The groups are shells around one centre, one inside the other: the same stretched ball of 6 dimensions in 6 sizes.
(in the rows, 128 means zero)
Some rows, each with its group after it:
[109 139 141 167 126 145  95 106 108  87 159 136 105 178 104 167 136 124
 137 100 110 119  86]
K
[136 115 104 160 115 145  88 143 186 159 120 142 122 162 127 114  72 142
 121 113 145 166 136]
L
[111 124 138 181 130 160  86  90 111 109 157 122 117 179 114 164 138 118
 137  84 118 110  99]
U
[112 109 117 195 131 130  67 100 182 150 133 146 114 205 129 148  86 157
 133  83 126 123 107]
H
[111 118 120 194 138 157  61  94 160 148 137 136 119 205 141 144 105 162
 122  64 132 113 103]
E
[140 126 141 111  80 101 141 155 148  63 158 152  89 133  33 153  96  93
 168 208 102 178 116]
D
[129 153 146 128 108 161 130 138  70  63 164 123 110 124  87 155 153  80
 138 133 114 151 102]
U
[118 146 128 161 130 172  94 126 103 109 148 128 118 159 132 143 134 123
 116  86 132 135 103]
E
[137 123 121 143 105 142 121 148 136 117 140 130 119 128  98 134 102  90
 138 141 132 172 135]
E
[116 115 106 194 138 155  65 114 174 169 124 137 126 191 155 130  87 156
 114  66 146 133 120]
L
[147 147 125 131 109 178  95 138 120 116 134 132 123 148 125 116 127 134
 115  98 127 156 111]
U
[125 156 141 150 120 154 107 120  77  82 152 131 118 151 120 155 155 102
 129  87 103 136  85]
U
[134 127 125 158 113 141  83 116 156 124 134 145 115 180 116 135 107 147
 132  99 113 140 103]
D
[138 120 100 170 120 147  89 144 170 169 113 137 135 153 153 112  81 125
 115  87 144 169 137]
E
[139 119 125 125  89 111 118 155 181 100 142 155  94 151  59 136  74 125
 152 186 119 177 125]
E
[134 147 142 137 102 125 137 140  81  69 153 134 116 121  92 159 143  60
 150 131  95 163 101]
H
[127 122 104 175 130 165  88 139 154 163 124 128 132 153 152 119  92 125
 111  84 155 157 137]
D
[129 118 127 163 113 141  97 114 143 121 142 133 118 164 106 145 111 114
 141 110 118 142 115]
D
[120 136 136 150 111 121 120 134 119  83 154 142 103 150  87 161 117  97
 147 139 109 151 102]
E
[150 117 112 131  89 107 128 171 178 126 125 150 114 124  88 122  68  95
 145 169 125 200 143]
H
[135 114 122 143  96 100 122 149 172 109 138 152 104 146  75 143  77 103
 155 167 115 176 127]
L
[130 128 110 173 129 171  91 132 131 154 126 122 137 147 156 122 111 113
 112  72 146 153 130]
D
[114 125 129 171 123 137 111 124 119 107 152 130 114 152 107 160 117  92
 141 115 124 142 114]
L
[100 130 123 213 155 175  70  88 103 143 144 117 134 185 170 157 140 121
 114  27 135 104 100]
H
[119 120 121 176 129 163  64 103 165 141 138 138 114 200 127 136 102 170
 121  83 134 121 106]
K
[137 137 147 125  97 154 120 125 101  71 162 128 106 141  69 152 140  98
 148 146 107 146 105]
K
[114 132 125 169 129 153  99 127 123 116 147 131 115 159 121 149 116 115
 127 102 134 140 112]
L
[125 133 132 161 113 117 124 133 108  97 146 136 119 137 107 159 123  72
 147 117 105 158 108]
U
[115 141 112 189 148 186  75 119 112 152 131 121 136 167 178 130 128 132
  99  38 149 130 111]
E
[117 137 132 170 123 132 106 120 108 103 147 135 118 157 120 159 129  96
 137  94 110 140  98]
D
[130 138 134 131  99 116 131 152 125  78 152 146 100 135  74 152 109  92
 149 163 110 170 110]
K
[120 129 131 176 120 123 111 116 111 107 145 133 122 152 118 163 127  82
 145  96 105 142 104]
U
[133 129 134 147 102 115 109 127 140  95 144 148 108 160  89 152 110 111
 150 131  99 153 101]
L
[138 124 103 178 128 166  69 123 163 175 112 134 140 172 169 110  97 146
 107  54 140 149 124]
U
[119 109 131 162 110 118 108 120 159 106 153 140 102 166  75 160  94 110
 156 150 119 145 118]
E
[124 111 125 165 106  98 121 133 154 112 142 144 111 148  88 158  90  83
 159 144 111 163 122]
H
[120 125 148 139  96  97 137 131 123  56 169 145  90 145  42 179 115  78
 173 183  95 154 103]
K
[132 133 131 129 105 157 108 142 139  97 151 137 102 151  82 135 108 130
 133 150 132 155 117]
U
[130 112 127 144  99 113 104 134 184 109 144 153  96 170  69 144  77 135
 152 165 117 157 118]
D
[105 128 134 190 140 169  80  90 108 117 155 121 119 184 130 162 139 125
 128  67 127 106  98]
K
[113 111 119 172 121 128 106 134 159 126 146 137 109 159  99 151  85 109
 141 136 139 152 129]
H
[124 134 141 160 113 130 112 113 101  88 154 133 116 153 100 165 138  87
 149 108  98 138  96]
L
[117 137 138 164 128 177  89 103 100 102 157 121 116 170 116 153 145 125
 127  87 125 118  98]
D
[142 142 138 134  97 125 127 138 103  82 145 138 117 130  94 149 132  79
 147 129  95 165 103]
K
[127 146 156 119  98 146 130 129  86  42 176 132  93 141  51 167 148  95
 153 165 102 142  94]
H
[121 140 115 184 144 199  81 118  96 150 134 110 143 153 176 128 139 115
  99  38 150 132 118]
H
[107 142 129 193 150 193  72  92  88 128 149 114 131 180 162 151 154 129
 109  33 134 104  94]
K
[114 140 128 177 137 177  92 112  93 119 148 117 128 158 143 149 143 109
 118  66 134 126 106]
L

New rows. What belongs after each?
[136 125 126 144  99 109 125 147 144 104 139 146 112 136  89 145  97  87
 150 148 110 174 120]
L
[112 138 140 164 129 168  79  99 117  97 159 132 105 190 108 157 136 150
 128  92 120 110  88]
H
[129 114 121 153 102  99 111 143 181 116 137 156 102 161  83 145  72 118
 151 157 117 168 122]
E
[142 124 110 148 112 164 104 151 148 145 127 127 129 134 127 113  95 111
 119 115 148 173 142]
H
[139 139 140 125  98 150 128 140 100  77 156 128 111 126  78 146 133  85
 144 148 114 161 114]
L
[146 146 130 130 105 164  97 133 122 106 137 137 119 153 114 124 128 133
 124 106 115 153 104]
K
[123 136 131 172 125 153 109 117  88 111 146 120 131 141 132 154 143  78
 133  80 117 141 108]
K
[120 128 122 178 133 174  65 102 145 140 137 132 121 193 141 135 116 161
 115  66 134 119 104]
L
[111 129 119 179 134 151  94 127 132 130 142 132 118 163 132 147 108 118
 123  93 139 140 116]
E
[120 112 117 184 126 139  70 105 178 147 132 143 116 197 126 140  90 155
 131  88 126 129 111]
E
[133 129 130 158 109 124  98 119 140 110 138 146 116 167 109 147 114 118
 142 106 102 146 100]
E
[114 131 126 179 128 133  96 117 127 117 142 138 118 169 127 155 117 113
 133  89 117 136 102]
L
[138 109 135 132  85  99 132 140 160  87 152 146  99 140  45 155  89  86
 171 191 104 172 125]
H
[140 136 113 167 126 178  70 118 138 155 119 131 138 171 165 113 119 148
 105  49 132 141 111]
U
[135 125 115 145 106 123 114 158 162 123 132 147 112 142 103 130  81 111
 135 144 131 178 129]
L
[128 135 110 183 139 188  66 114 130 164 122 123 142 173 179 118 122 145
  99  33 144 132 114]
L
[141 127 133 119  93 146 110 141 155  93 150 142  98 153  63 133 100 134
 143 169 123 160 119]
H
[124 108 133 150  99 103 118 130 167  96 153 148  96 160  57 161  86 106
 164 174 112 156 119]
E
[140 138 127 131  98 124 127 156 128  96 139 143 113 128  94 137 107  90
 141 145 114 178 117]
L
[116 132 108 192 144 169  75 122 136 160 126 128 134 171 172 129 109 134
 105  49 148 136 117]
L
[106 132 114 211 154 169  64  98 122 158 131 126 136 189 182 144 125 137
 107  21 137 114 101]
K
[132 122 126 142 107 150  89 128 170 115 143 144 102 176  87 132  92 156
 134 139 130 146 116]
U
[135 112  98 176 124 160  80 135 179 180 114 132 136 161 153 109  78 137
 112  83 154 160 142]
H
[122 128 103 191 144 184  67 120 144 175 121 124 139 173 180 118 106 145
  98  42 156 137 124]
L
[118 127 108 197 139 144  79 119 143 161 121 136 136 172 171 135 105 124
 115  49 132 141 113]
U
[125 146 151 125  99 125 133 136  95  47 169 141  94 140  58 169 136  89
 156 163  97 151  93]
U
[136 146 120 156 128 197  69 118 123 139 130 127 130 173 157 114 131 160
 100  55 137 132 105]
H
[124 129 107 182 132 150  97 138 131 153 124 129 137 145 160 130 105 100
 116  72 141 158 127]
K
[131 128 142 129  92 105 123 136 144  69 157 153  91 155  52 160 104 110
 162 176  97 158 102]
D
[130 134 132 147 106 121 129 142 112  92 147 137 115 130  95 154 119  74
 148 135 109 165 113]
L
[134 114 144 121  78  78 140 144 163  60 161 159  82 147  18 167  87  92
 182 218  91 172 112]
H
[142 118 120 147 106 154  90 127 165 134 133 136 118 164 106 123  96 139
 131 120 130 153 125]
H
[119 132 122 190 135 152  77 103 124 139 132 132 131 179 157 145 126 126
 121  48 119 126  98]
D
[129 129 144 148 103 127 126 120 101  79 158 130 113 138  79 165 135  71
 158 136  99 148 106]
K
[117 144 133 157 123 146 112 133 101  93 153 133 112 148 112 155 130 101
 131 111 121 145 102]
U
[138 128 143 127  90 120 134 136 118  71 157 138 104 132  58 157 121  78
 162 168  99 163 112]
L
[134 125 151 126  89 123 136 128 111  58 168 133  98 134  42 167 129  75
 169 178  98 154 110]
H
[133 128 132 158 111 146 107 117 113 109 144 127 124 148 111 148 130  93
 141 103 111 145 111]
K
[144 144 152 112  84 119 132 134 104  50 159 145  99 138  54 157 137  91
 161 164  82 159  92]
U
[141 122 118 157 107 132  90 126 165 136 125 146 122 167 119 128  96 132
 134 104 114 156 115]
U
[130 120 133 146  96  98 138 143 133  88 150 142 108 130  70 161 102  65
 164 165 104 172 121]
U
[136 119 140 123  84  98 126 141 165  74 155 156  88 155  37 155  89 112
 168 196  99 166 111]
E
